All groups share one centre, and each spreads out both ways along 14 directions, with some noise.
Known rows, each followed by its group:
[  1  10  -4  18 -36   0  15  -2  18  42  -6   8 -32  11  13  -9 -13 -11
  -5 -13  24  -4   1   8  10  -3] => Z448
[  5  26  14 -24  14   5  27  -8   1  -2  30  30 -29 -52  17  -2  25  15
  17 -15  -8 -10   6   8 -18 -27] => Z448
[ -2  10   9  -9  -4  -1 -13 -22  -7   4  24 -29 -17  24   7   3  20   4
  -5  21 -16  20  -1   8   4  -2] => Z448
[  8   8  -7   0   4 -14   0  -3   2  -6 -14   3   5  -3  -1  -6 -10   6
  -4  -4   6  -3 -10  -7   2   0] => Z300
[ -3 -19 -44   1 -22  -7  -5   8  21  -8  15 -16   6  -9  14   5  12  -7
 -17  11   1  12  -6  40  -3   4] => Z448
[  7  -8 -22  26 -11 -23  15   6  -3  -5 -15   9   7 -11 -17   1 -11   9
  -8 -10 -12   1   9 -10   3  -7] => Z300
[  2  10  16  13  -5   0  60  10   5  24  -1  15 -20  -3  -1  18 -13  10
  22  47 -29   4  33 -15  51 -24] => Z448
[  2   6  12 -13   4   3 -12  10  -3  14   0  13   2 -22 -19   1  14 -12
 -14 -23   3  -2   1  29  19  25] => Z828
[  2 -17 -15   8  -6 -16  -8  -6 -11  -3   4 -13  -7  17   4  -4  10 -19
   7   7  -3  -2 -11  -1  14   8] => Z625
[  1  -5  -3   2  -3  -1  11   8   4   7 -15  -9  -2  17  -5   2  -4   9
  -2  25  -7  17  30 -16  45  -3] => Z448
[  4   2   6  -9  -1 -11 -10  10  -5  18  21  -9 -36   8   7 -18  -2  20
   4 -18  -4   4  24 -12   6   5] => Z828
[  6  11   1   1 -25  -3   6  -5   5  20   5 -11 -35  29  12 -15   2  12
  -1  -6   2  23  31 -19  17 -17] => Z300
[-20  34  11  31 -30  16 -48 -65 -24   9 -15 -19  11  64 -60   8  20 -16
 -34  26   8  33 -30   6  32   7] => Z625
[ 23 -11 -20 -13 -19 -18   3  25  10 -21  -6   2  -3   4  -9 -21   6  -2
  -2   0  18  12 -10  -6   7   0] => Z300
[-21  13   5 -10  13  18   4 -21  -4 -12  -3  12  14  13  20 -16  22  12
  -7  28   3  11  36  -9  45 -11] => Z828
[ -4  -8  -6  16  -2 -16  20  14  -3  -9 -14  15  14  19  10 -15 -17   0
  10  16   3  -8   9 -19  20  -3] => Z625
[ -3   0  12 -13  -6  15  14 -12  19  41 -19  15 -24 -14  48 -12  18 -11
  -4 -18  29 -13  38  -9  39  -8] => Z828
[-34  14   1  21   4 -13 -14 -10  -5  -3  21  35  28   2  43  -5   9 -10
 -17   6   3  -7  34  -5  28 -11] => Z625
[-14   5 -29 -22  31 -35 -40 -20  -3   1  15 -26  -2   9  32   3 -10 -25
  14 -25  -7   4   5  19  26  16] => Z828
[ 18  10 -13   7 -22  -9  -8 -21   8   2   8  29 -20 -40   7 -12  45  13
 -21  -8  26  -6  -9 -24  -3 -29] => Z300
[  7  18  27   6  15  15 -10   1  13  11 -29  35  28 -29 -11  13  -9  -8
  -8  16  39 -26 -26 -25  20  -1] => Z828
[ -5 -13 -19  10   0  -6   9 -12   0   0 -18   9  10 -14   4   6  15 -19
  -1 -14  -3  -4  12   7  23  -2] => Z828
[  5  46 -17 -32  35 -25  -1  10  -4 -36  -1  32  -4  -9 -21 -36 -40  46
  22 -19  10  14  19 -26  37 -16] => Z300
[  5   2 -20  40 -42   4  33   3  19  24  12  46 -24 -41  -1  -3  22  41
 -20  27  18 -12  14 -24  13 -38] => Z828
[-48 -13   1  14  -4  59  -4 -23   5  18  17  12  -1  -1  15  15  22 -13
   5  16   3 -11  11  40   0   2] => Z625
[ 12  29   0  -6  18 -33  13 -22  -6   4 -10   0  -5 -25   4   9  -9   9
  -3 -31 -26   3  15  -2   4 -15] => Z625
[ -9 -11  -2  -1   5  11 -18   9   3  20  31   8 -28 -23  23 -15   7  35
   1 -13   9 -18  20  -9 -13   2] => Z300
[ -7  20  14  12   2  20  15   1  -7  -1   2  33  -2  -7 -25 -11  -7  39
   3  11   5  -6   7 -19  -1 -15] => Z828
[-11  14   6  -1  -8  15   1 -12  -8 -12   3   0  -3  26 -18  -7   4  -1
   6  10  -4  20   9  -3  11 -10] => Z625
[  1  -9 -11 -15   8  14   0   8  -7 -17 -18   4 -13   4 -47 -15  -1  11
  22 -10   1   9   9 -11  31   4] => Z300
[-27 -45 -16  49 -15  20  16 -24 -17  14   2 -11  -7  14  -1  18  24   4
   4  31 -30  -7  25  -4  11  -3] => Z625
[ 10  26   8  -8 -14  20  27 -25   4 -11 -14  14 -12 -11 -21  -3  18 -13
   6 -16   5   9 -18  16 -18 -18] => Z625
[  1   5  24 -24  39   4  32  -1 -16  -8   9  -4  -8 -18  -7  19  16  28
  23  37 -54  16  57 -32  50 -21] => Z448
[-12 -26  -7  16 -10  21  -6  21  -4  -1  12   2 -17  21 -29 -10  -6  33
  12  26  -2  15  36 -40  30  -9] => Z625
[ 23  -2  18  -2 -17   6  54   8  18  21 -11 -11 -12 -18   8  31  12 -10
  -3  18 -26  11  22   4   1 -21] => Z448
[ 45   5  -3   8 -43 -57  27  26   1  18   8 -15 -31   5 -15   6   7 -19
 -12   4 -18  18 -16  -1  14   0] => Z448
[  9  18  27 -15  -6  -2  -2   2   8  31 -18  -6  -6   9  16  -8   2  -6
 -23  -7  20   1   0  10  22  23] => Z828
[  4   1  -5   6 -35  -3  37  20  11   3   7   6 -12  10  18 -17   3   4
 -12  -1   1  14  21  10  -7 -11] => Z300
[-13 -13 -18   9   0 -19 -14   9  -5  18   4  -2  -9  18  10  -9  -7  -8
   7  -3   8  -6  11   6  42  24] => Z448
[-21  10   7   9   1  17   5 -10  -6  -2  -5   5   4  31   1  -8 -16   7
  13  24   3   3   9 -10  20  -3] => Z448
[  6  20  17  -8  13 -12  15   7  -5   0   4  19   4 -14  11  -7  -6   6
   2  -5   0 -14  -9   5  -8   2] => Z448
[  3 -11   3 -20   4   5  -1  -1  16  29 -10 -23 -15  -3  33   8   9 -12
  -7 -19  -3   8  41   0  21   5] => Z828
[ 22 -13  -1  -3   8 -46 -13   8  -4  -9   1 -30  13   5  11  20  -1 -27
  -2  -7 -25   7   5 -18  -3  -1] => Z300
[ 18  13  37  -8   1  34  -6  26  26  31  11  -3 -15 -19 -16  34 -22  12
   2  24   4   4   6 -37 -11 -22] => Z828
[ -8  -3  23  21 -32  31   9  17  -4 -15   4  35   7  26 -19 -15   6 -18
  10  19  26  -2 -12 -24 -12 -15] => Z625
[ 19  -7  -8  30 -27 -42   2  20  -6  50  -4  41 -56 -18 -22 -18  -1   2
  13 -22  24 -26   3 -34  65  11] => Z448
[-10 -28 -26  31   6 -29  10  14 -10   3  15  10  -9  -5  26  -7 -13  31
  14  17 -16 -18  29 -35  19  -6] => Z625
[  1  -4   7 -19  15 -19  16  18   4 -13 -27  -5  34   7  20   0  -2 -17
 -15  -8 -20  20  60  -2  49   2] => Z625
[ 21   2   2   3 -25 -22  16   9  -4  18 -16  10 -23  -8  -9 -18  17   2
 -17 -25   2   4  16  -9  20   1] => Z828
[  2 -13   1   9   0   0  12 -26 -15  11  10  -4 -36  -7  10  -5  32  17
  15   6 -18  -8  13 -21   1 -15] => Z625
[-11   6   7   5  -8   7   0  -9  -1  -8  19 -18   5  39  27  -1  -3   3
   0  31  -7  16   7 -10 -10 -19] => Z448
[-21 -20  -9   5   0   3 -11  10  -1  19  17  -1 -17  11   0   2   9  -1
   8  16  -6   4  38  -4  58  11] => Z300
[-26 -15  -5  13  24  14   1 -15 -16   6 -12   2  13 -15 -14  14  -7  14
   2 -15 -29  -8  33   5  10   6] => Z828
[-31   3  47 -19  27  49  -5 -21   5  57   0  -3 -24   0  37  18   5 -27
  19 -20  -2 -15  52   7  32   8] => Z828
[ 13 -19  -9 -20  16 -12  -6  23  -2 -14 -35 -25  25  18 -28   7 -17 -19
   7   6  -4  12 -10   7  38  34] => Z300
[ -5 -19 -13  -3  -7  27  15  18  15   9 -23  26  -5 -26 -13  -8   8  14
   2  -7  16  -3  34  -8  35  -3] => Z625
[ -7 -11  -4   3  13 -10  -7 -10 -12 -15  22 -12  12  -5   4  28  14 -30
  11  11 -27   0 -14  14 -12  -1] => Z828
[-29   9 -11  16   8  13 -38 -27  -3  14  29 -10 -13   9  25  -1 -10  32
  -9  -9  -3   3  33 -14 -15 -17] => Z448
[  4 -12  -6  23 -12 -12   0   3   0  26  -4  -5  -8  -7 -12  15  -2   3
 -12  -1 -11  -5   2   1   6   5] => Z448
[-18  24 -33  -6  15  -4  -7 -13   3  -3  16   2 -15  -6 -10  -7 -27  41
   9 -15 -11  18  27   9  17 -11] => Z300
[-12 -11  39  19  14  19 -11  -6  -9  28 -12 -12   9  23  14  21 -17  -2
   3  24  -4 -20   7 -33  -1   6] => Z828
[ -9  -4   1 -10  16   5  11 -21  -2  10   1   1  -5 -23  26   9  15 -17
   5 -21 -12 -14   3  31  -6   6] => Z448
[ -8  14   6  25 -11  19  29 -39  -2  26 -20   6  -1 -20  -4   9  14  30
 -32  -4 -15  -5  14  17 -17 -11] => Z300
[  6   9   8 -13  17  11  -6 -15  14  40 -33 -18  -5 -25 -28  44 -14 -19
  -2 -25 -15  11  24   6  38   0] => Z300
[  0  19 -31  10 -20 -20  12 -11  11   8   0   1 -11   6  10 -14 -11  23
 -14   9   6  13   1  13  17  -6] => Z625
[ 21  -7  13   6  10 -14  -5  10   5  14 -20 -14  11 -13  -1  29 -24 -24
   5 -20  -3 -14 -15 -21 -23  -1] => Z300
[ -7  22 -23  30 -14 -25   3 -13  -6  -8  -1  18   6   9 -24  -1 -23   9
  -6  -1  -4   8  -4  -7  11 -17] => Z625
[-16 -23  -3  -6  14   8   7  17 -21 -23  11  -6   2  16  -7 -21   9  29
  12  11 -18   2  21   6   5  18] => Z300

New rows, each followed by its group:
[ -9 -41   3  10   4   6 -14  23   2   3   6  42  14 -50  10   7  40 -20
  -5 -22   9 -25  39 -29  19  -4] => Z625
[-12   3 -10  -2   3  23  55 -17   1  -4 -32  45 -18 -17 -10 -10   2 -10
  45 -12   4  -9  25  -6  51 -24] => Z448
[  0  48  21 -21  11  17  19 -28  -2 -44  31  11   2  18  22  -2   0  -2
  36  49   2  14 -25 -23 -22 -52] => Z828
[ -9 -24   0  20  -9  29  13 -14  17  25 -29  -7  17  -9  23  20  16  11
 -24  38   5  -6  26 -16  15 -13] => Z448
[  1  19  17  11   6  27  -6  -9  20  37 -21 -16   4 -13 -32  55 -40   3
 -14  -6 -21  16  25 -18  -5 -26] => Z300
[  3  10   4  21   0  -6   2   3   4  -4 -10  22  28 -18 -15  16  -4   5
 -16  25   2  -1   0 -24  18 -18] => Z300
[ -6  -7   2 -11  18  13  -3  -6 -11  -5  20  29 -18 -27  -9 -10  44  24
  17  44  11 -17  -5 -10  50   6] => Z448
[ -1   1 -13  -9  20  -3  -9 -36  -8   3  -7 -21  -9 -21 -17  17  15   1
  -2 -16 -23   3  -4  22   5   4] => Z625
[-17  16 -24  31  -6 -20 -17 -37 -18  -4   7  26  -3  -2 -13  -8  13   9
  -4  -3  -2   1  15 -20  40 -20] => Z625
[  3 -21 -29  13  -9  -2  27  -9  14   5 -23  -9   6 -26  16  13   0   0
  -9 -16 -11  -6   9  19 -20  -6] => Z828
[ 31   7   6 -22 -12 -35 -14   9  10  26  21  -8 -35 -15  25  -4  27 -15
 -12 -11   9   7  12 -15  24  -5] => Z828
[-22  13 -12  19  -9   7  24 -35   0   1   5   4  -1  12  28  -1   9  11
   2  31 -10   6  17   6  20 -21] => Z828
[-17 -37 -63  39 -18 -38 -27  13  -8  -3  13   3   7   3 -10 -12   6  19
 -17   9  -2  -1  13   5  41  21] => Z828
[-21 -34  -2  14  12   6  -1 -38 -32  15  -2 -10 -15   2   8  -3  43  -3
   7   2 -19 -22  -2  17   9  26] => Z300
[-13   7  10  31 -23  10 -21 -17 -13  10  13  41 -18  -1 -24 -18  33  31
 -16   6  15   5  44 -64  44 -31] => Z625
[ 28  12  19  -4  -8 -51   1 -28 -10  -5   0 -20   2  11  66 -13  36 -21
 -25   5   4  -9 -29  -9 -24   0] => Z300
[  9  17 -24   6 -12 -13 -23 -20   1 -12 -15  -4  20   3 -27 -16  22  24
 -41  40  29   8 -54  26  23  23] => Z448
[-11  19 -37  20  -6 -30  12 -37  -8  -7  -7   0   3   9  12 -11   0  16
  -9  16  -4   5  -5  17  26  -6] => Z625
[-14  44  -3  -4   5  15   9 -55  -2  -2   8 -11  -2  10  15   0   4   9
  -4  18  -6   8 -34  51 -21  -4] => Z625
[ -7  19 -26  14  18 -35   4 -22 -21 -24  -3  -5  13  18  -8 -11 -26  44
   4  27 -22  11   3 -14  22  -7] => Z625
[-10  23   1 -18  22  -9 -25 -19  -7   4  35  -7 -26  11  29 -14  -2   9
  24   1   9  -8 -18   8   2   4] => Z625
[-12  20 -17 -17  33  -9 -16 -26  -3   8   0 -18  -1  -8  20  -6 -16  28
  -5 -18  -4  -8  -9  40  -3  24] => Z300
[ -7  15  -8  -2   0 -12  -3 -30  -9  -8  -7 -15  -5  26   8  -4   0  -7
   4 -14 -11  15  12   2   9  -6] => Z448
[ 10   7   5 -18  15  15  22 -10   6 -21 -17  12   4 -27  -9  15   5 -16
  24 -13  -8   5  14 -22  -3 -37] => Z828
[-12   7  -8  22  25 -28   6 -22 -25   7   7   9  -7 -16 -10  16 -10  25
  12   4 -39  -7  30 -21  34 -13] => Z448
[ -8   5 -17  26   0 -22  -6   9   5   7   3  20  23 -29  -7  24 -20 -15
 -13 -29 -10  -7   8  10  -5  -7] => Z625
[ -1 -10   2 -21  -4  16   3  -1   7  12 -33 -11 -12  15  -1  -9  -2 -22
   2 -43   9  10  28   5  20  10] => Z448
[ 27  15   0 -11  -7 -36  20   0   3  -2  -3   2  -9 -14  24 -14  11  12
 -15  -9  -2   6   9 -11  -2 -15] => Z625
[-10  -4  34  13  -1 -17   8 -14 -36  29 -32 -31  -8  65   3 -20  -9  -7
 -11 -23 -24   2  25   3  23  42] => Z828
[ 13  33  39   6   8 -10   1  -2 -14  18   1 -26   2  17 -33  18 -37  21
 -11   8 -30   7 -21   3 -30  11] => Z828
[-52  21 -15   4  62  10 -15 -43 -31 -29  19  23  20 -12   0  -4 -15  36
  27   4 -26 -15  14  13  15  -1] => Z448
[ -6   3  24  13  -4  16   1   3 -13 -18   9   2  22  13 -19  13   7  -1
 -10  17 -19  14   8 -13 -23 -16] => Z625
[ 43 -13   9  -4 -16 -32  25  21  16  25 -28  -2  -8 -31  19   7  18  -8
 -28 -18  -1   1  31 -28  20  -9] => Z448
[ 28 -17 -21  17 -36 -58  -6  16  -8  -5  32 -28 -23  19  -2  10  15 -24
  -3  18 -22  23 -14 -12   3  -7] => Z828
[ 18 -36 -39 -39   1 -13 -18  33   0 -18  17  12 -35 -43 -34 -24  49   5
  17 -21  10  10  14   1  54  16] => Z448
[ -1  12  -2 -11  15 -23  -1 -26  -9 -10  -6   2   4 -10   9  11  13 -37
  11 -19 -12   0  -5  13  18  -2] => Z828
[  8 -16   2  -7  -8  -2   4  -1  -5  -9  11  16   2 -33  -1   0  70  -2
 -20  20  -7   4  18  -4  31  -5] => Z300
[ 26 -16   8 -18 -15  -5  37  32  26  30   9 -11 -20 -41  24  23  19 -15
 -10  -1 -16   5  20  21   2  -2] => Z448
[ 11   2  -6  -1 -17 -13  -2   4  11   4  10  -5 -10  12  13   1   3 -14
   3  19   6  13  -1 -10  18 -11] => Z828
[  8  35  -4   4  -3 -19   6 -11  12  -1 -13  26   9  -9  11  -2 -19  -6
   1   2  17  -4 -15  -8  14 -17] => Z300
[ -8  -3 -25   1   5  24 -41 -41 -13  -1  -7  -9 -29   2 -66   2  18  13
  12   1  14   8 -36   4  24  12] => Z625
[ 28 -27   6  -1 -43  -7  29  33  -3   2  -7   8 -27  -3 -17 -33  43  13
 -22 -11   0  19  37 -22  16  -2] => Z828
[-20  13   8  46 -24   1   3 -41 -16  10  20  27  -9  -5   2   5  39  19
 -26  10 -18   5  37 -27   5 -39] => Z625
[ 14 -38  -9  11  -2  -8 -31  -3  -9  -1  20 -35  -7 -11 -16  34  21  -4
 -10  -4 -32  13  10 -28 -31 -15] => Z300
[  0 -12  20  -4 -21  26  31  -9  -3  12 -29 -12  -2  18  -1 -12  37  -4
 -19  21  -1   6   5  28  21  22] => Z300
[-15  -8  16   6  13  22  -4  -2 -11 -14  -3  29  25 -14  -2 -12  28  12
  -9  18  13 -19   0  -6   3   8] => Z828
[  7   5  -3  -8 -12  14   2   0  11   7   5  -3 -20 -12  -8  -1  14  13
  -7  -4   4  12  10   1  -1 -11] => Z448
[ -7  -8 -14  17  -9 -15 -19   9  -1   8  21  -2  -5   1   1   5  -1   7
 -11  -1  -9   7  28 -10  19  -4] => Z625
[-13   4  30   4  11  24 -10   7 -11  30  14  16 -17 -11 -20   8  -6  18
   6  -8  -8  -9  23 -12  12   7] => Z828
[ 22  38  61  -4 -27  32  23  12  23  55   7  13 -37  -8  -1  15   4  10
  -9  30  15   4   7 -26   6 -26] => Z828
[ -2  -9  13  12 -21  -2  21   7   5  13  15  12 -11   3  45 -15  27   3
  -9  14   2  -7  31 -19  -1 -16] => Z625
[  7  31  -9  33 -23 -35 -10 -14  -8  18 -10  -5   8  22 -28  -1 -21  23
 -33  27   5   5 -39   9  18  16] => Z448
[ 18   1 -12 -38  24 -21  -3  14   9  11  -4 -20 -23 -23   1   4 -14   5
  12 -36 -16  12  32   0  23   4] => Z625
[ -5  -4   5  15   5 -32   3  26   1  23   7   2  13   0  34   6 -21   2
 -11   7 -15  -8  35  -9  27   7] => Z300
[ 16  33  28   5   6  -3   6   2 -13  -3  11  29  -4 -37 -56  15   4  35
 -10   8 -18   5   0 -22   1 -21] => Z828
[  0  14  22  -2  -6   3  17   6  19  23 -14  13  21 -19  25  12  -2 -26
 -27 -19   4  -5  19  19  -4  -1] => Z625
[ 26  26  -2  22 -30 -46  46 -11   1  10 -32   6   2   5  -3   1 -14 -19
 -12  -4  -7   6 -22   6   6 -10] => Z448
[ -8   8   3 -11  22   1   5  -6  -9 -10  21  25  -5 -24  12 -11  21  17
  16  18  -2 -13   3  -4  18  -6] => Z448
[ 17 -34   4 -23  32 -16  30   8  -7   4  -6 -41 -14   0  36   3  -5  10
  29  12 -32 -14   0  -1 -14  17] => Z625
